The first 7 rows are patterns. Each new row is the sum of 2 different patterns, raised or lowered, with some noise. Before adding, each is slid sideways (what falls off one end comes back at the other) and multiplied by a number that may be negative. Names go in the order of the patterns.
Some rows, each with the names of its patterns after it:
[ -2.8  -6.0 -11.0  32.3   7.6 -26.9   7.8  26.5  13.9 -28.5 -28.5  20.2
  36.6   1.5  27.2  13.8  32.6   9.4 -21.5 -11.1  19.0 -31.2 -32.1  12.6
  -7.3 -35.0  29.3 -24.2   4.8  -7.5]  gedo
[ -6.6  10.4  -1.5 -29.1 -14.7  14.9  -6.6 -28.7  15.0   4.9   8.5   8.2
   9.7  -3.3  16.9 -22.1 -33.7   5.0 -14.8  20.5   7.1 -27.8   9.7  22.4
  25.5  -5.9  37.6  24.6 -18.9 -34.4]  ditin
[-12.0  -2.2 -23.4  27.3  -1.1   6.8  29.0  -5.4  -9.1 -15.5  -9.2 -23.5
 -27.1 -28.5 -24.2 -30.0  31.8 -28.2   3.6 -12.6  29.2  29.0  26.2  20.6
 -24.7 -23.3  -9.3  30.0 -19.9  18.6]  Vot
[ 27.2 -22.5  22.8   4.4  -2.3 -34.2  18.7  30.6 -29.2 -20.3 -17.3 -36.0
 -36.5 -24.0 -12.1  -1.0  25.6  31.8   5.1  36.6  -2.1  14.3  34.2  -7.4
  19.1  29.6  -5.8 -29.7   2.3  33.0]  Volo
[ 22.3 -10.6 -29.1  10.1   2.7 -27.1 -12.6  37.6  36.9 -16.9 -17.4  20.1
  32.3  17.3  12.5  21.1  -5.1  -0.5  -9.8  14.1 -24.9 -18.3  13.7  25.1
  29.3  -1.3  33.5  29.1   0.9 -12.0]  val
[-31.7 -15.4  37.5  -7.5  29.1  23.4  -9.1  32.9  30.6  32.3  -8.5 -23.4
  36.1  17.6  -2.9  14.5 -17.5 -31.1 -27.9 -34.1 -27.4 -19.7   4.6 -12.8
  -8.9  -5.8  11.3  25.2  28.3 -16.8]  teb
[ 17.5  17.9  30.8  11.3  10.1 -31.4 -32.7   8.7  29.8   6.2  29.7  26.0
 -20.4 -13.7  35.5 -24.2  14.7 -15.4 -17.3  26.2  29.0   5.7  -6.9  20.4
  32.2 -10.2  16.0  32.5  36.2   1.6]  botu

New rows. What belongs after each?
[ -3.0  31.1  -6.3  15.9  13.8 -21.9 -45.4 -18.0 -28.4 -29.3 -13.6 -38.8
 -53.9   6.6 -47.1  -4.1 -18.2  -7.6 -26.2  -5.3  29.1 -13.6 -51.2 -23.0
  13.1 -20.0 -54.3 -36.9  14.4   7.4]  gedo val
[-38.2 -25.7 -48.3 -47.7 -42.2 -23.2 -13.3 -22.8 -13.0 -17.4 -10.1 -15.2
  -3.6   3.3 -12.8  -2.9  -1.3 -24.7 -28.6 -17.2  -4.8 -12.8 -40.2 -20.8
 -13.7 -11.2 -30.8 -26.1  -4.6 -43.9]  Volo teb
[-26.2 -55.1 -35.3   8.7 -29.2 -33.2 -19.8  19.4 -28.7 -50.7  16.8   4.2
   4.2  16.5  17.5   1.5   6.1 -25.3 -50.0 -30.7 -24.5 -25.0  -6.5 -39.2
 -29.4   6.2 -10.8 -36.9  13.9  22.9]  ditin Volo
[-22.6  26.6 -52.5 -12.1  15.9  52.7   8.8   5.6  31.3   0.1 -10.3  -2.5
  40.5 -26.9  12.3 -23.2   5.7 -45.9   5.4   6.4  22.5  46.4 -10.5  15.4
   6.2 -12.3 -34.9 -10.3 -39.2 -50.7]  Vot val
[-53.4 -10.6 -46.6 -21.5 -55.9 -60.4 -66.6 -55.9  -2.7 -10.7 -31.6 -56.3
 -10.5 -46.3 -17.6 -26.6 -11.5 -51.9 -37.9 -49.5 -57.4 -31.2 -15.3 -13.9
 -30.7  -5.9   1.8   5.0  -9.6  10.3]  ditin Vot
[ 11.3 -12.1  -9.3 -25.8  25.3 -14.5  16.3  11.2  -8.3  13.8  38.4  46.8
 -12.8 -12.4  13.9   8.0  13.5   2.9 -32.3 -45.0 -22.0 -55.7 -41.8  -6.4
  24.5  -9.6 -17.0  -6.4  26.5  28.1]  ditin teb
[ -1.4  36.3 -30.1 -47.9 -15.9 -24.7 -23.0 -34.4   9.6   9.6   1.9  -4.0
  -8.7  34.5 -10.9 -16.7  12.3  -2.8   4.6  -1.6  -1.6 -31.6   1.0  29.8
  25.2 -30.3  26.8 -20.7 -35.8 -37.1]  ditin Volo
[ -9.3 -27.2 -38.5 -37.8 -10.6 -60.1 -62.5 -20.8  -0.2   2.4 -44.2   5.3
  -6.0 -34.8 -58.8  -7.4 -33.4 -72.7 -33.0 -38.4 -73.3 -59.8  -8.4  -4.4
 -51.1 -41.5  -5.3  -2.8  -5.3 -23.6]  Volo val
[ 33.8   4.4   7.6  -1.1 -21.0  -8.3  -0.7 -19.8  -3.6  -6.4 -38.3  14.0
  -0.8  -3.2 -20.6 -12.0 -52.8 -50.8   0.9 -68.3 -56.8 -23.5  22.5  13.7
 -49.8 -24.5  13.6 -11.6  -8.5  19.6]  ditin teb
[-70.8 -51.4 -30.2 -28.8 -20.9   6.6 -17.0 -54.6 -32.0 -31.9   1.1 -44.1
 -20.3 -62.0 -49.1 -55.2 -67.5 -30.8 -20.7   0.8  -0.9  -4.2  18.2  -4.5
   1.2  18.5 -59.1   8.2 -12.4 -21.0]  Vot Volo
[-44.4 -39.4 -24.0  -6.2 -12.8 -49.7 -49.7 -36.2 -13.1   9.7 -29.7 -33.9
 -29.5 -13.9  -9.3 -51.5 -44.8 -26.3  -6.4 -58.5 -17.7   6.7 -14.7 -30.0
  19.8 -10.7  -7.5 -21.4  13.9  -2.7]  gedo val
[ -0.1 -57.0   4.9  -9.8  -3.2 -43.1 -55.6   2.4 -32.6 -42.7 -12.0 -55.7
 -75.7 -68.3 -56.9 -51.2 -62.6 -46.9 -48.7 -55.0 -46.9 -38.1 -16.4  -0.5
 -47.4 -73.1 -38.6  11.6 -49.1  -5.3]  gedo teb
[ 16.9  -3.7   2.6  22.5  12.6 -21.2   6.8  39.9  36.5  -6.4  19.5   0.9
 -11.8  12.7 -19.8  -4.4 -27.8   1.3  30.0   0.0  13.9   7.5  17.0  34.5
  26.5  17.7  41.7  17.7   2.0   9.9]  val teb
[ 42.5  -0.1 -18.7  17.4  -7.7 -15.6 -15.3  28.8   4.5   6.4  -1.9  24.6
  34.9  70.3  42.8  -0.2  -7.0  46.4  -2.0  24.7  59.2  32.5  19.0  65.9
  36.4  33.6  26.4  28.7  14.4  19.9]  teb botu
[-32.0 -64.4 -11.2 -71.6 -24.0 -29.5 -51.2 -50.9 -53.8 -23.2 -45.2 -69.9
 -34.5 -13.4 -12.9 -47.5 -58.5  -2.2  -4.9 -28.4   3.1 -26.7   1.1 -14.1
 -57.2 -59.7 -18.3 -48.6 -51.8 -35.7]  gedo Volo
[ 19.9  18.2  61.5  14.1  12.7  33.9  34.4  51.0  27.3  -7.4   0.9   3.9
  33.2  17.4  -1.1  49.1  30.3   6.8  17.7  52.9  32.1   5.2  29.5 -10.2
  12.9  -6.9   9.2  13.9  22.4  43.7]  gedo Volo
[-18.7 -16.5 -15.6 -17.1 -24.3   5.3  23.7 -10.7 -13.2 -12.3  21.2  13.7
  19.6  -5.5 -13.1 -16.7  51.1  19.4  31.6  30.5  15.8  47.8  17.3  19.1
  11.3  -3.0  32.5   7.5  -2.9  15.5]  val teb
[ -9.1 -26.7 -27.7 -21.9 -40.3 -51.8 -49.0 -68.2 -31.7 -18.1 -19.6 -90.2
 -40.3 -56.8 -44.6 -26.0 -73.0 -66.0 -54.8 -22.8 -20.9 -69.9 -41.4 -41.0
 -54.0 -24.6 -11.1 -15.7  -3.6 -18.4]  ditin teb
[ 11.4   8.3 -30.3 -57.9 -45.0   6.9 -34.8  -2.8  43.5 -38.5  29.2  14.3
  50.7   9.5  -7.6  46.1  -9.6 -28.1   0.2   2.1 -54.2 -18.4 -49.6 -35.9
 -45.4  21.5 -20.5  -9.2  11.5   0.4]  Vot teb
[-30.0 -66.1 -26.5 -30.8 -34.3 -64.0 -27.2 -22.3 -33.0 -36.9 -24.5 -33.3
 -33.9 -30.7 -37.2 -48.4 -35.0 -60.1 -70.9 -11.2 -57.4 -15.5 -33.1 -34.4
 -10.0  -1.5  -3.4 -49.3 -18.3 -19.6]  ditin Vot
[ -6.7 -12.0 -18.3  -6.5   4.5 -49.3 -29.6  20.8 -23.4 -48.4 -38.3  17.6
  12.5 -36.8 -59.1 -15.8 -41.6 -10.8 -29.4 -22.7   0.0  -1.8 -39.6  11.4
  30.4 -17.2 -16.8  35.1 -44.6  20.6]  gedo botu
[-4.7 12.8 23.9 33.2 55.4 57.1 30.0 75.7 41.3 52.7 54.8 28.6 42.1 54.9
 30.6 -6.7 26.1 55.1 63.6 19.1 43.6 31.6 32.2 -5.2 57.7 73.9 13.8 24.4
 25.1  4.4]  Volo teb
[ -4.9  -5.4   9.1  42.3  10.6  22.7  49.2  23.8   3.0  54.8  28.0 -14.5
 -16.9  36.9  40.1 -14.8 -16.3  13.1   2.5 -13.7  16.5  30.7  39.8  -3.4
  25.5  34.8  -6.7 -12.6 -24.6  15.2]  gedo val
[-32.9  -4.0 -21.8 -31.0 -38.4 -45.2   3.9 -16.4  -7.5   0.5  16.8 -20.7
 -41.8   4.9  -1.9  -5.3  -3.6 -11.0 -21.2  -2.8  -1.0 -26.7 -60.7 -18.5
 -59.3 -31.5 -23.8 -59.6 -32.0 -49.8]  Volo teb
[26.0  4.8 15.9 25.6  3.8 -3.1 -2.1  9.5 22.0 -4.3 36.8 34.3 43.6 34.8
 38.9 51.0 17.9  4.1 22.7 55.7  5.0 32.2 13.0 18.6  5.8 41.1 15.2 40.0
 57.0 18.6]  ditin Vot
[ -4.8  10.5 -21.1  -1.9   3.8  -2.2  27.5   3.4 -16.8  -0.1  10.0   5.1
 -13.8   8.0   4.1 -22.1   0.5 -14.1  10.2  -4.0   1.7   8.6  23.6   9.1
 -25.0  -1.2   0.8  22.3  -3.1  17.2]  ditin Vot
[ 31.8   1.1  44.2  43.1 -22.0 -42.3  21.9  49.1  18.8 -32.7  16.6   3.5
  -7.6 -17.9  24.6  41.8 -26.0   7.5   6.1 -31.9 -39.8 -32.4  -1.0 -15.2
  12.0  35.5  20.8  26.5  13.9  40.7]  Volo val
[25.5 47.3 45.5 36.7 27.4 32.0 40.1 26.3  8.9 38.9 56.6 27.1 10.7 27.3
 12.6 14.0 34.0  5.3 28.5 34.4 29.1 46.3  3.4 18.2 44.8 17.4 23.0 27.0
 42.7 22.1]  ditin teb
[ 43.2  -3.6 -11.7  10.4  38.7   3.7  10.7  36.4   7.4  10.9   8.8  31.0
   6.2  -0.6  13.9  19.5  12.3  46.4  35.5   3.6  -9.4   3.1  -9.4  -4.3
  36.3  24.0  -6.0  34.8  14.8  40.2]  teb botu
[  7.9  -9.2 -37.6  -0.4  12.1 -26.5 -12.3   3.6 -38.2   3.1  -3.6   4.7
 -12.9 -17.3  -5.8 -45.6 -26.6  16.2 -12.2 -44.5 -13.5   5.2  15.8 -21.2
 -48.8 -22.5 -33.9 -19.2 -43.5 -29.8]  gedo botu
[ 23.3 -28.2   2.3  32.3  -3.6 -41.6 -27.6  -8.0  18.4 -30.5 -36.2 -25.2
 -18.7 -24.6 -20.0 -12.7  12.4 -26.5   0.4   0.8  -8.2 -19.3 -46.7 -25.5
 -42.3 -49.8 -17.0 -13.9 -35.4  10.6]  gedo val
[ 22.5  37.6  -2.6  15.5  17.2  -6.8  32.6  37.5  34.9  59.1  49.5  23.1
  24.3  25.7  35.0  31.5  -2.8 -15.4  -9.8  37.9  40.5  20.2 -11.6  19.0
 -21.2 -18.1  27.3 -19.5 -16.9 -25.4]  teb botu
[-48.3 -55.0 -19.4 -15.6   7.1 -33.2   4.0   7.4 -33.0 -46.6 -15.9 -45.8
 -68.9 -31.3 -39.4 -67.2 -55.3  17.8  -6.3 -46.7 -53.7  -1.2  10.8  -4.4
 -11.6 -20.2 -45.6 -35.2 -29.6 -25.5]  Vot val
[ -2.1  22.1 -32.3 -13.6  24.4  47.5  26.1  39.9 -24.0  21.9 -11.5  -3.8
  37.0  27.7  16.6  52.5 -12.2  44.6  62.1   9.7 -27.2  -5.0  46.9  35.9
  -5.8  56.3  19.6  19.5  -3.3   4.4]  gedo botu
[ -6.8  56.8  -0.8  13.8  18.1 -22.9 -20.4   5.1  34.5  -1.8  -9.1  29.4
  20.4  16.7  16.5  10.8 -13.6  -1.4  28.6   9.4  39.1  69.3  46.1  42.7
  23.6  45.1  -6.7 -14.7  68.9  49.7]  teb botu
[ 13.8 -10.7 -45.5 -59.2 -35.8 -30.3 -40.0 -61.6 -48.8 -28.2 -18.9 -61.1
 -14.4 -29.3  -8.7  -9.9  -9.0 -22.4 -24.8 -53.8 -57.0 -10.8 -46.1  -3.8
 -27.3 -49.7 -28.9   1.6  -8.5 -28.9]  ditin Vot
[ 25.6  25.6   4.6 -19.7 -15.6  23.8  -1.1 -16.9  13.3 -17.9 -34.3 -34.2
 -19.5 -23.9 -19.9 -13.0 -13.2 -10.1  11.9  22.9   8.8  -0.4 -12.0 -32.8
 -21.5  30.3   2.2  -2.0  25.1 -11.9]  teb botu
[ -3.7  14.4  39.8  49.6   7.6  18.2  27.1  30.8  23.5   8.3  28.6 -15.5
  46.3  37.0   5.9  15.1  30.7  22.6  15.6  40.9  60.7  43.4  25.8  30.1
  41.1  52.7  17.7   4.6  16.6  -9.9]  gedo teb
[ 51.2  -2.3  26.1  38.7   7.8  22.0  17.3 -12.3 -20.5 -14.6  14.6  30.8
 -26.4   2.9  17.3 -14.9 -32.0  12.9  25.8 -32.2 -26.7  -3.2 -32.6 -50.9
 -21.8  -0.9   3.9   8.4  15.1  12.9]  gedo Volo
[-10.7 -19.7 -24.4 -33.2 -18.1 -25.2 -14.5  -6.0 -26.3 -23.3  -7.7  -1.0
 -16.0 -13.7 -17.7 -18.8 -19.7 -19.7  -5.1 -14.8 -18.3 -21.1 -18.8 -23.7
 -22.9 -22.9 -26.4 -11.0 -17.7 -25.6]  gedo ditin
[19.0  8.5 11.2 21.7 53.2 19.9 14.3 43.4 32.8 21.5 36.2 58.1 12.2 54.8
 37.5 46.3 41.6 45.8 17.1 20.1 19.0 51.4  6.3 -6.5  3.7 34.8 58.5 25.2
  6.5 10.5]  gedo Vot
[21.0  8.6 39.7 15.8 -8.9 40.2 37.2 -3.8 16.8 51.0 55.5 16.9  4.0 33.7
 44.3 41.1 21.7 33.9 25.2 33.9 16.6 32.4  0.7 17.1 41.1 41.9 52.6 31.7
 48.6 48.3]  ditin val
[ 62.3  28.2  44.4  30.8  -9.1  34.0  33.8  34.8  14.5  12.4  12.9  56.8
  67.0  56.7 -42.4  46.9 -11.7   6.4   3.6 -36.2 -31.7 -28.3  45.9  58.8
  -8.4 -22.8  36.9 -10.3  44.6  48.7]  Vot teb
[ -0.8  24.3 -33.3  -0.8  14.0  46.3  15.1   2.5  19.8 -30.8 -20.9 -22.5
  24.0   3.3  27.0 -16.0  22.7   7.4  18.0   8.9  32.6   9.2  15.5  -5.3
  -1.9  -0.5  -9.0  -8.7 -36.8 -18.3]  gedo Vot
[ 23.7  11.7  11.1  29.7 -28.3 -40.4   6.3  51.9 -24.1  50.6  18.7   8.5
  50.3  18.2  17.8  -5.1  -9.9  27.5   1.7  11.4  10.2 -31.4 -45.4 -20.9
 -36.5 -30.0 -31.1   3.7 -11.7  19.6]  teb botu
[-16.2 -13.2  -8.1 -35.9 -29.5 -28.3 -17.1 -28.6 -54.8 -62.2 -18.4 -17.1
 -24.6 -67.2 -28.3 -43.2 -43.1 -29.1 -42.8 -41.7 -56.5 -21.2  -1.7 -64.8
 -34.4 -29.9 -37.7 -16.3  -6.5  -6.4]  gedo teb
[ -7.9   1.8  56.0  39.7  15.3  27.9  49.6 -14.4   0.8  66.6  39.6  43.3
  10.3  18.5  68.6  58.6  20.3  28.8  64.1  37.7  18.4  32.2  43.4  44.5
  32.7  27.5  58.2  75.8  32.3  46.2]  ditin botu
[ 41.5  -4.4   8.5  64.6  26.1  55.1  -8.7  36.8   3.6  11.3  39.8 -26.3
  -6.1  20.4  24.9  21.0 -13.9  33.9  49.3  -2.7   9.0  46.4  24.9  39.2
  19.5  32.6  37.8  43.3  16.6  53.6]  gedo teb
[ 31.6  56.3  59.0  73.0  50.6  52.9 -26.9   9.0  30.4  61.3  12.1  35.1
  33.7  -8.9  26.5  73.4   6.4  20.0  21.2  -5.0  57.6  53.7  44.4   0.1
  44.7  50.4  -4.4  43.6  62.5  69.7]  Vot botu
[-2.9 52.2 39.5 27.4 64.1 43.4 47.2 34.3 28.5 10.2  4.6 38.6  8.3 20.4
 23.2 16.9 39.4  5.8 -0.7 40.2 62.6 28.4 18.7 16.5 57.0 17.6 18.4 26.0
 58.8  5.0]  gedo Volo
[ 10.6 -23.1 -36.4  -4.2   0.7 -27.0 -14.6   4.5 -18.4  -2.3 -10.4   2.7
 -14.2   4.4  30.5  -2.5 -23.2  -1.9 -29.4 -32.6  -3.3 -10.3 -37.1   2.3
 -12.5  -0.4   1.7 -22.6 -17.6   3.0]  teb botu
[ 21.8  25.1 -12.8   5.2   9.4 -16.1   8.5  19.1  28.5  13.3  32.8  41.4
  29.1  28.6  42.2  -2.5  19.7  -1.1  27.2   0.8 -11.7 -14.3  -5.6  26.3
  21.9  21.5  -6.0  29.3  -3.1  29.5]  Vot val
[ 63.0   7.4  13.6  57.4  75.9  34.2  39.6  26.1  27.5  26.3  23.5  62.5
  38.2  28.7  22.3  23.9  11.7  17.0  15.1   4.3  47.5  29.4   6.1  51.0
  22.8  10.7 -12.0  30.5   8.5  39.0]  gedo ditin
[-34.9   3.2 -17.2 -58.7 -85.9 -27.5  13.5 -78.6 -41.2 -62.5 -70.7 -87.6
 -37.2 -47.9 -32.8   7.5 -12.7 -40.1 -16.8 -46.4 -43.5 -28.3 -66.7 -38.9
 -34.6 -17.2 -86.5 -32.0 -18.3   9.3]  Vot Volo
